The rows come from 5 hidden closed curves, with some noise, and rows from the same curve form a group. Each curve winds through 8 dimensions. The rows are also pushed far along 5 directions, which tell nothing about the answers.
(in the rows, 128 means zero)
Known rows, each followed by its group:
[124  95 152 126 114  83 114 132 137  85 149 138 188 139 118 120 136 104
 142 163 182 121  98 169 123] => K299
[149 149 118 162 101 138 156 173 127  88 132 113 144 138 129 116 108 120
 133  95 114 156 156 115 148] => K131
[101 154 104 130 107 138  93 110 123  98 128 137 159 144 160 111 111 117
 148  97 136 108 172  95 131] => K299
[150 132 147 131  84 138 138 168 106 126  87  95 117 126 128 127 116 137
 122 107  86 135 101 118 117] => K299
[133 101 107 122 143 135 187 173  73 167 191 174  35 100 115 119  90  82
  99 173 122  92 167 111 124] => K662
[167 169  88 153 131 177 186 148 155 139 142  70  85 109  94 149 124 139
  90  75 105 195 170 117 145] => K378
[ 85  98 122 102 155 125  89  57 187 112 153 132 199 161 110 103 138 104
 168 152 209 115 125 176 135] => K299
[110 144 147  77 160 120 111  52  80 138 114 167 112 142 131 139 104 138
 163 194  93 178 121  58 111] => K244
[128 111 138 118 154  92 153 134  58 153 159 212  60  90 147 144 131 133
 119 217  89 129 103 114 111] => K299
[133 131 125 137 129 154 111 134 177 131 125  95 172 120 106 121 110 110
 101  58 182 125 131 163 179] => K378
[129 126 118 167 130  94 171 196  71 106 163 152 113 133 164 112  99  94
 104  96 139 108 155 124 132] => K378
[162 121 132 131 135 136 148 148 152 182 104 100  95  94  81 151 152 151
  95 147 120 141  92 162 135] => K378
[113 109 113 123 107 133  94 133 178 120 121 111 151 129 138 123 112 133
 131  50 154 102 149 162 140] => K662
[114 102 152 122 146 122 113 128  99 117 125 135 146 139 103 121 112  86
 130 164 149 115  95 145 133] => K131
[118 113 160 135 130 107 131 150  98  79 149 152 186 172 139 119  96  90
 129 128 153 117 129 118 137] => K131
[ 98  78 184  90 144 101  83  82 153 110 163 134 234 174  80 109 131  94
 159 197 200 133  50 192 148] => K131
[148 123 142 138 149  87 157 162  68 145 121 172  91 113 132 146 117 133
 113 173 112 135 119 100 129] => K244
[120 134 160  96 116 117  56  74 161 100 109 135 201 151 120 129 115 139
 171 139 153 136 136  96 148] => K662
[127 121 130 157 121 145 155 150 158  85 166  82 167 153 129  78 123  81
 130  67 171 138 118 185 144] => K378
[121 117 123 120 118 128 145 139 109 139 143 155  93 120 132 111 125 119
 134 162 106 100 132 122 100] => K244
[141 126 165 124 131 103 111 134 126 109  95 118 168 155 118 152 112 142
 129 112 128 150 116 109 133] => K244
[ 99 115 111 110 149 153 113  79 147 144 153 134 108 129 143 116 128 128
 151 113 136 126 135 139 147] => K299
[135 141 156 128 123 113  89 142 113 122 102 136 168 124 129 137  98 125
 110  99 141 126 124 105 164] => K378
[133 106 114 136 190 124 169 108 161 139 175 127  96 127  90 145 157 130
 126 162 143 162 127 169 124] => K131
[143 131 139 113 104 127 108 123 152 123 132 144 144 111 118 129 124 134
 136 147 134 119 146 110 132] => K662
[158 144 128 149 101 136 132 170 129 147  82  84 110 106 116 148 146 160
 102  94  94 142 102 136 135] => K378
[104 150  71 116 167 179 140  76 168 163 122 109  91 127 136 110 114 118
 125  73 146 117 193 116 119] => K662
[135 153 151 114  84 110 120 158  49  93 121 164 133 136 155 140  68 121
 129 133  79 139 154  35 121] => K662
[162 118 131 128  83 136 157 163 127 117 124 118  97 113 111 159 137 160
 128 148  69 163 115 123 108] => K662
[114 111 182 135 123  93  86 120 164  72  91  91 248 194 135 105 131 121
 159  88 174 131  76 169 133] => K299
[ 97 127 152 105 114 115  62 104 121 112  93 125 196 163 139 150 116 151
 141 111 124 121 109 115 137] => K378
[151 112 162 104  84 116 112 158 147 138 128 142 161 115 109 143 115 141
 105 137 139 100 121 123 133] => K662
[123 121 131 129 104 120 161 159 108 114 163 140 139 153 125 133 119 129
 123 146 105 134 131 125 105] => K131
[120  93 143 105 181 121 115  62 201 154 141 125 154 139 103 135 164 144
 144 153 189 137  97 180 139] => K299
[122 119 154 127 127  91 117 153  62 110 102 174 161 136 137 129  96 103
 122 167 135 112 104 104 135] => K131
[133 140 116 143  99 146 147 159 117 116 132  90 137 135 114 130 122 125
 115 101 107 157 117 139 133] => K131
[169 125 161 126  93 151 170 154 147 143  90  96 133 140 103 137 148 156
 120 154  91 144  87 123 103] => K378
[128 115 145 132 108 110 149 178  81 118 175 141 139 129 106 116 100  88
 108 152 131 128 109 143 138] => K131
[152 120 149 125  88 160 164 145 154 150  96  93 149 148 105 131 154 163
 129 150  92 151  70 150 113] => K244
[132 131 181 127  85 114  91 164 113 120  64 112 195 170 156 132 114 154
 120  79 109  90 105  97 128] => K662
[124 124 124 135 135 137 127 126  95 111 110 130 124 120 124 129 118  99
 126 144 131 131 111 128 135] => K131
[112 137 101 134 154 137 126  87 150 109 134 118 131 142 146 143 144 148
 146 102 128 160 147 128 126] => K378
[116  76 174 123 135  97 132 150 141 120 179 135 179 149 105  78 122  69
 127 152 196  89  79 204 139] => K378
[150 138 168 119 121 122 101 122 168 137  83  90 167 151  80 143 140 163
 145 136 109 161 104 121 132] => K378
[148 135 153 104 134 121 128  98 111 145  99 133 112 129 130 160 135 167
 135 161  97 167 108  83 123] => K299
[136 122 125 105 110 143 132 135 140 150 137 116  87  98 105 133 133 127
 107 133 107 111 129 137  94] => K244
[105 104 178  96 137 127  69  82 150 132  53  90 226 193  90 141 133 142
 155 147 148 129  59 142 133] => K131
[124 138 113 170  84 107 127 182  89  59 128 154 143 121 181 114 118 114
 141 100 114 119 139 128 128] => K299
[132 136 136 126 119 137 152 140 108 102 136 137 147 165 132 134 105 124
 136 132 105 142 155  82 116] => K131
[157 118 139 128 145 167 149 106 170 168  92  89 116 144  80 146 168 163
 143 171 113 148 102 130 135] => K662
[119 132 119 136 167 107 118 117 109 128 118 142 124 136 142 124 108 118
 140 109 151 132 154 110 152] => K244
[164 141 143 151  49 167 161 197 115 119  90  64 143 133 134 132 131 143
  89  71  86 134  88 131 126] => K378
[138 129 147 108 136 132 142 101 112 158 117 105 102 130 120 141 150 150
 125 157 101 153  86 118 109] => K378
[127 134  83 141 120 155 172 126 131  88 170 121 107 125 138 107 111  95
 140 112 140 153 171 129 121] => K299
[ 92 104 176  95 123  97  74  89 132  99 138 150 197 178 143 111 127 132
 182 152 132 123  91 135 120] => K244
[156 125 137 110 152 128 140 111 156 151 112 126 109 122  97 165 124 156
 120 143 120 162 139 106 126] => K244
[116 145 159 120 159  77  73  98 109 108  93 153 156 152 137 124 113 135
 176 144 122 145 135  83 132] => K378
[ 99 125 140 118 113 108  60 102 136 106 106 126 208 147 133 122 134 127
 149 127 169 107 106 143 145] => K299
[138 143 175 125  76 114  94 165 101 113 110  94 178 164 124 143 115 153
 124  97  89 135 113  91 137] => K131
[100 104 147 106 104 157  80  90 217 127 114  69 205 177 111 100 152 144
 168  88 156 107  99 183 136] => K244
[177 121 151 152  66 133 202 222 114 117 143 110 114 134 124 151 139 150
  90 130  71 131 118 120  93] => K244
[111  77 106 105 144 120 154 133 151 154 178 152  95 100 100 130 121 104
 104 148 160 114 117 201 112] => K662
[147 100 117 163  80 152 191 224 153 127 179  77 129 137 105 107 133 103
  86  79 143  96 127 195 134] => K244
[119 148 114 124 119 117 111 123  78 129 114 156 116 108 142 139 121 129
 124 157 108 127 133  93 124] => K299
[ 95 157  87 136 163 134  91  75 161  89 139 120 127 129 176 101 117 101
 146  41 169 107 207 114 123] => K244
[137 151 137 104 138 132 122  92 151 138 108 111 115 145 124 132 134 152
 142 124 109 129 166  72  87] => K299
[147  81 168 140 114  79 136 180 120 100 132 145 165 123 125 111 115  96
 123 142 180 107  87 178 143] => K299
[143 134 142 121 126 120 148 131 105 142 153 146  96 103 140 139 137 138
 102 145 108 136 114 117 116] => K244
[137 140 115 149  84 139 148 188 105 125 139  97  98 134 143 125 123 135
 113  81  87 104 161 106 116] => K244
[126 111 172 129  91 114 124 175  84  93 137 129 177 173 141 121  88 107
 127 109 123 112 116 107 140] => K662
[108 134  91 127 130 176 101  81 199 105 163  90 131 153 140 108 120 124
 170  50 153 119 210 116 154] => K662
[133 119 144 147 108 111 145 192  74  99 143 170 152 118 149 111  78  79
  92 114 151 102 122 131 152] => K378
[109 119 132 130 141  91 119 143  41 113 147 203 115 110 167 113  79  87
 126 149 139 118 126 106 158] => K299
[140 118 148 120  97 139 131 140 141 102 132 113 172 151 107 130 109 123
 134 127 133 147 119 125 141] => K662
[141  95 188 107 109 100 142 134 105 114 148 148 170 146  95 151 152 137
 130 234 112 158  43 148 108] => K131
[120 105 126 102 175 164 109  69 221 169 112  80 140 157  49 125 149 135
 164 149 157 137 126 168 136] => K131
[134 116 119 113 123 152 131 109 158 129 145 123  97 136 115 139 137 149
 160 146 104 133 165 102 126] => K662
[146 157 121 116 162 140 153  89 141 151 109 112  88 152 114 181 151 195
 143 147  64 194 159  64 100] => K131
[100 113 115  92 175 134 132  73 148 165 173 150 124 110  86 108 124  83
 113 183 185 124 112 172 117] => K662
[103  89 174 160 148  27 123 194  36  84 162 199 176 137 175  88 106  60
 110 148 189  70  76 177 141] => K244

New rows, each followed by its group:
[103 133  59  78 171 234 140   4 231 208 127  83  82 130  72 133 166 159
 157 156 129 156 157 140 110] => K299
[131 106 171 103 120 118 116 124 140 141 135 128 148 139 108 115 132 124
 131 158 138 105  97 138 120] => K378
[105 135 145 117 100 118  62  87 165  75 101 103 230 178 147 119 131 140
 174  96 161 122 133 115 133] => K299
[130 113 124 114  87 152 147 149 167 133 162 106 124 130 126 130 131 139
 106  94 120 106 141 150 102] => K662
[147 130 126  95  96 151 134 126 162 170 126 129  93 105 110 148 138 164
 108 144  98 105 151 104  96] => K662
[ 84 114 114 147 136 112  90 132 128  75 154 135 158 155 164  98 113  90
 153  75 162  85 161 152 134] => K131
[ 99 118  70 123 147 184 113  83 190 142 132  73 108 120 113  85 117  92
 150  62 178 124 155 182 156] => K299
[131 103 123 117 125 142 134 119 151 125 160 133 104 135 114 133 132 133
 158 152 121 125 155 124 128] => K662
[127 140 107 125 121 155 151 131 123 140 151 104 111 129  97 126 115 115
 122 130 117 158 138 129 132] => K131
[117 122  96 145  90 157 111 153 149 111 127  90 124 115 144  94 111 104
 137  50 146 101 146 164 154] => K299
[120 142  92 130 137 152 111 103 179  97 132  80 110 124 121 129 119 120
 142  55 130 153 177 139 120] => K244
[ 99 133 129  88 148 140  90  55 150 137 147 158 134 148 143 111 107 134
 176 130 137 129 168  86 141] => K244
[166 124 138 174  57  72 152 243  67  58 154 156 134  91 168 118 102  94
  95 106 139 101 138 128 136] => K299
[ 99 106 122 132 155 121 118 130 121 123 177 111 128 132 108 115 123  82
 118 112 167 120 116 182 143] => K131
[151 188 107 122 123 172 112  81 168 144  58  93 101 111 155 148 139 179
 127  67  92 146 177  57 113] => K244
[115 135 110 128 132 138 138 108 118  95 183 138 124 130 130 114 116  94
 143 139 141 150 150 124 135] => K131
[153  71 193 153  61  85 146 247 129 109 156 100 181 153 107 136 152 132
  93 125 126  85  57 208 116] => K244
[169 137 113 119 131 159 186 142 129 171 170 138  59  91  86 145 121 130
 100 177 105 147 164  91 130] => K131
[130 130 169  68 126 121  99  88  98 185 101 164 110 127 117 150 119 163
 136 198  86 120 115  60 111] => K244
[136 130 128 150 148 131 129 124 170 110 139  88 141 152 119 140 148 145
 137  87 131 157 141 145 139] => K131
[188 145 179 125  85 143 145 160 171 150  73  55 168 154  67 187 160 208
 104 131  68 188  80 113 119] => K378
[121 107 110 142 124 154 152 136 145 128 117 135 149 129 122 112 131 118
 134 139 141 130  96 179 142] => K299
[127 148 112 115 138 170 147  90 150 136 150 127 125 147 141 117 107 129
 138  98 134 146 176  85 141] => K244
[163 135 154 117  81 170 130 115 159 131  59  89 151 124 115 179 169 196
 120 144  68 177  59 127 109] => K378
[117  96 159 150 134  56 121 185  76  90 171 208 142 103 162  98  94  78
 121 137 165  96 106 166 153] => K244
[139 103 140 136 115 153 134 161 185 136 123  69 156 152  72 117 134 118
 123 104 142 115 113 178 140] => K131
[122 144 137 118 141  95 107  97  81  94 135 155  93 131 179 129 112 134
 166 120  95 150 157  64 116] => K299
[132 162 136 113 104 127 119 125  72 123 103 129 120 142 130 149 108 152
 140 148  62 166 136  52 116] => K131
[146 113 131 128 115 147 130 131 172 125 158 116 122 132 119 138 141 147
 139 117 133 120 158 123 145] => K662
[158 107 169 162  74 118 140 217 176 114 106  72 203 162  91 129 146 153
 117  95 123 128  76 193 140] => K131
[ 68 171  75 153 172 139  92  80 123  73 149 110 144 151 184  69  87  66
 160  10 174 130 202 125 152] => K299
[139 133 114 115 141 151 151 122 127 165 138  98  70 116  89 158 146 147
 113 150  87 156 128 124 111] => K131
[141 134 126 118 129 139 167 128 136 149 147  97 112 125  92 134 145 126
  98 151 120 146 114 140  93] => K299
[102 134 106 135 140 119 101 115 119 104 122 143 111 142 158 126 126 132
 160 109 108 109 174 104 113] => K131
[118 129 130 114 130 117  94 109 147  96 130 113 127 127 122 137 115 121
 137  99 125 142 144 131 108] => K244
[160 127 105 143  73 149 156 197 107 117 141 124  78  90 113 128  99 111
 116 120  94 130 155 118 140] => K662
[160 164 130 140 116 141 128 144 150 128 103  89 123 131 101 137 120 149
 129  93  97 161 158  95 136] => K378
[125 145 136 147 102 119 128 169  86 104 115 137 153 131 170  96  91  93
 105  76 143  92 140 109 133] => K244
[136 137 121 105 127 150 109  91 181 123  98  76 107 126 100 161 145 163
 142 109  93 171 137 123  95] => K244
[111  89 127  90 172 140 116  65 176 159 155 164 129 112  97 138 144 123
 131 191 171 121 105 169 127] => K378
[146 131 182 144 126  74 108 155 112 102 101 111 175 152 122 138 139 148
 137 129 115 161  78 135 136] => K378
[105 154 104 123 148 181  97  54 168 101  90  74 154 180 145 139 130 143
 163  63 126 144 175  86 125] => K131
[109 117 107 144 158 126 147 121 131  90 194 150 147 135 118  86 100  61
 145 134 187 144 147 167 157] => K131
[125 138 111 116 114 138  95 117 159 118 149 144 137 109 130 112  97 109
 134  97 163 102 190 107 153] => K662
[104 142  91 158 149 117 122 136 135  76 175 138 121 114 181  90 104  70
 118  37 182  88 198 142 129] => K244
[123 136  88 150 127 155 143 138 160 132 126  93 137 126 129 132 130 129
 105  63 152 125 152 153 147] => K131
[104 107 101 123 123 133  97 101 142 116 127 127 127 116 130 113 139 118
 164 136 148 128 114 169 139] => K299
[117 103 128 150 164  95 139 152 118 119 153 142 145 133 126 111 108  88
 120 116 185 118 123 173 158] => K244
[114  81 160 116 128  84 153 145  67 102 162 189 148 135 121 120 121  92
 138 233 134 140  57 165 109] => K299
[108 120 150 112 157  88  99  91 130  96 134 151 154 152 149 131 131 121
 146 138 148 115 134 117  98] => K244
[147 153 119 121  89 144 110  98 153  93  88  75 141 141 132 145 144 163
 165 112 102 176 140  91 111] => K299
[119 113 151 119 154 118 134 101 131 113 129 142 162 154 127 108 119 106
 149 154 159 138 106 136 128] => K378
[110 101 180  92 138  81 120 125  80 124 161 167 144 151 122 121 111 103
 129 192 131 111  92 119  95] => K299
[136 115 112 156 110 130 160 186 129 128 138 128 149 116 119 116 114 102
  91 108 162 110 120 172 149] => K131
[119 140  66 143 139 168 116 101 169 127 115 111 114 105 143 107 112 111
 146  64 173 119 182 137 171] => K299
[101 140 101 133 118 134 112 140  96  94 165 142 131 122 155 126  87  97
 113  75 133 122 168 116 148] => K378
[163 117 158 115  55 146 136 182 181 142 128  90 172 123 106 151 128 158
  76  79 130 108 112 147 128] => K662
[157 120 151 127 116 103 191 182  87 138 169 138  98 111 103 136 134 112
  78 183 105 130 101 133  79] => K299
[111 135  69 135 140 180 130 111 191 142 129  82 132 138 115 121 121 122
 123  51 161 117 181 152 149] => K378
[129 137 100 117 132 143 133 118 134 160 130 110  60 118 122 141 145 153
 136 128  92 122 165 102 103] => K244
[105 147 107 111 170 124 109  89  77 125 131 191 110 111 148 125  68  89
 129 136 150 131 177  70 155] => K378
[146 104 140 144  94 101 126 171 122  85 138 106 144 117 132 110 112  95
 130 100 164 126 112 162 142] => K299
[134 115 131 105 151 151 152  91 155 159 129 132 122 123  96 128 129 135
 135 164 133 172  94 149 138] => K244
[141 129 138 115 131 146 128 103 159 151  94 123 140 126 118 130 134 157
 141 137 122 157 100 131 145] => K244
[134 164  84 130 134 165 147 129 128 147 165 111  71 118 116 123  98 116
 119  87 114 143 209  80 145] => K131
[114 121 117 111 144 140 142 104 123 124 145 158 114 144 119 127 115 115
 152 177 119 126 157 102 105] => K131
[137 109 111 165 105 141 164 205 163 133 141  83 119 137 100 121 137 127
 106  81 119 111 132 191 122] => K131
[135 107 133 147 127 148 130 150 159 123 120 105 157 153 116 110 120 114
 138  99 161 107 135 148 164] => K662
[147 139 108 145  85 156 181 185 113 138 154  98 103 102 109 130 138 117
  74 127 105 129 114 153 108] => K299
[151 133 135 126  97 156 153 137 158 134 150  91 119 114 126 135 153 150
 102 101 108 147 110 150 117] => K244
[143 122 152 122 132 132 157 132 115 117 127 141 141 158 115 149 119 131
 126 167 111 145 125  94 113] => K131
[116 105 186 133 106  53 105 194  62  96 138 188 170 138 161 101  98  91
 117 144 140  64 101 130 115] => K299
[122 127 112  97 193 140 116  29 183 160 124 136 103 130 125 143 149 159
 164 149 151 153 158 107 131] => K299
[142  91 156 108 132 108 143 129 150 125 163 125 109 129 119 120 132 120
 138 143 144 125 120 146 111] => K299
[108  85 100 134 171 116 144 131 157 113 216 156 108  89 109  92 102  56
 120 113 204 128 135 223 156] => K244
[149 100 167 122  83 130 142 164 148 115 152  85 138 142 126 122 135 137
 120  92 121 127  94 158 121] => K299
[120 101 145 104 153  78 151 145  71 145 144 217 103 119 145 141  92 116
 108 183 130 103 132 103 103] => K662
[165 113 169 100 138 114 135 115 141 193  79 123 111 124  86 184 170 203
 120 203  88 153  72 115 114] => K244
[127 150 152  55 154 136 100  37 102 178  90 150  91 122 107 164 116 166
 143 198  77 173 117  42 100] => K244
[133 145 132 133 107 139 133 125 119  86 140 121 155 147 130 125 118 121
 147 130 113 165 133 105 135] => K131
[123 125 120 161 171  67 151 175  50 103 194 179  89  89 139 108  92  59
 102 134 158 141 133 153 154] => K378
[139 143 120 114 107 159 145 125 126 135 155 119 115 125  98 125 112 117
 126 149 116 152 148 100 135] => K131
[122 120 156 129 113 103 121 142 131 101 114 141 178 156 158 131 123 140
 127 103 129 114 113 129 113] => K662
[165 142 114 156 104 141 187 203 122 131 155 117 107 115 104 144 108 126
  80 102 109 141 161 120 134] => K378
[108 107 115 144 119 133 156 146 150  99 193 103 161 154 120 117 139 108
 117 102 154 139 117 193 126] => K131
[138 139 113 133 110 167 130 129 165 123 168  98 138 125 113 114 118 110
 118  87 155 126 165 130 162] => K131
[117  95 157 101 100  93 107 150 122 124 124 149 149 131 136 145 116 143
 122 128 119 108 101 147 106] => K662
[163 145  80 163 133 188 187 157 145 159 129  98  52  94 107 120 136 122
 108 110 114 127 171 122 142] => K662
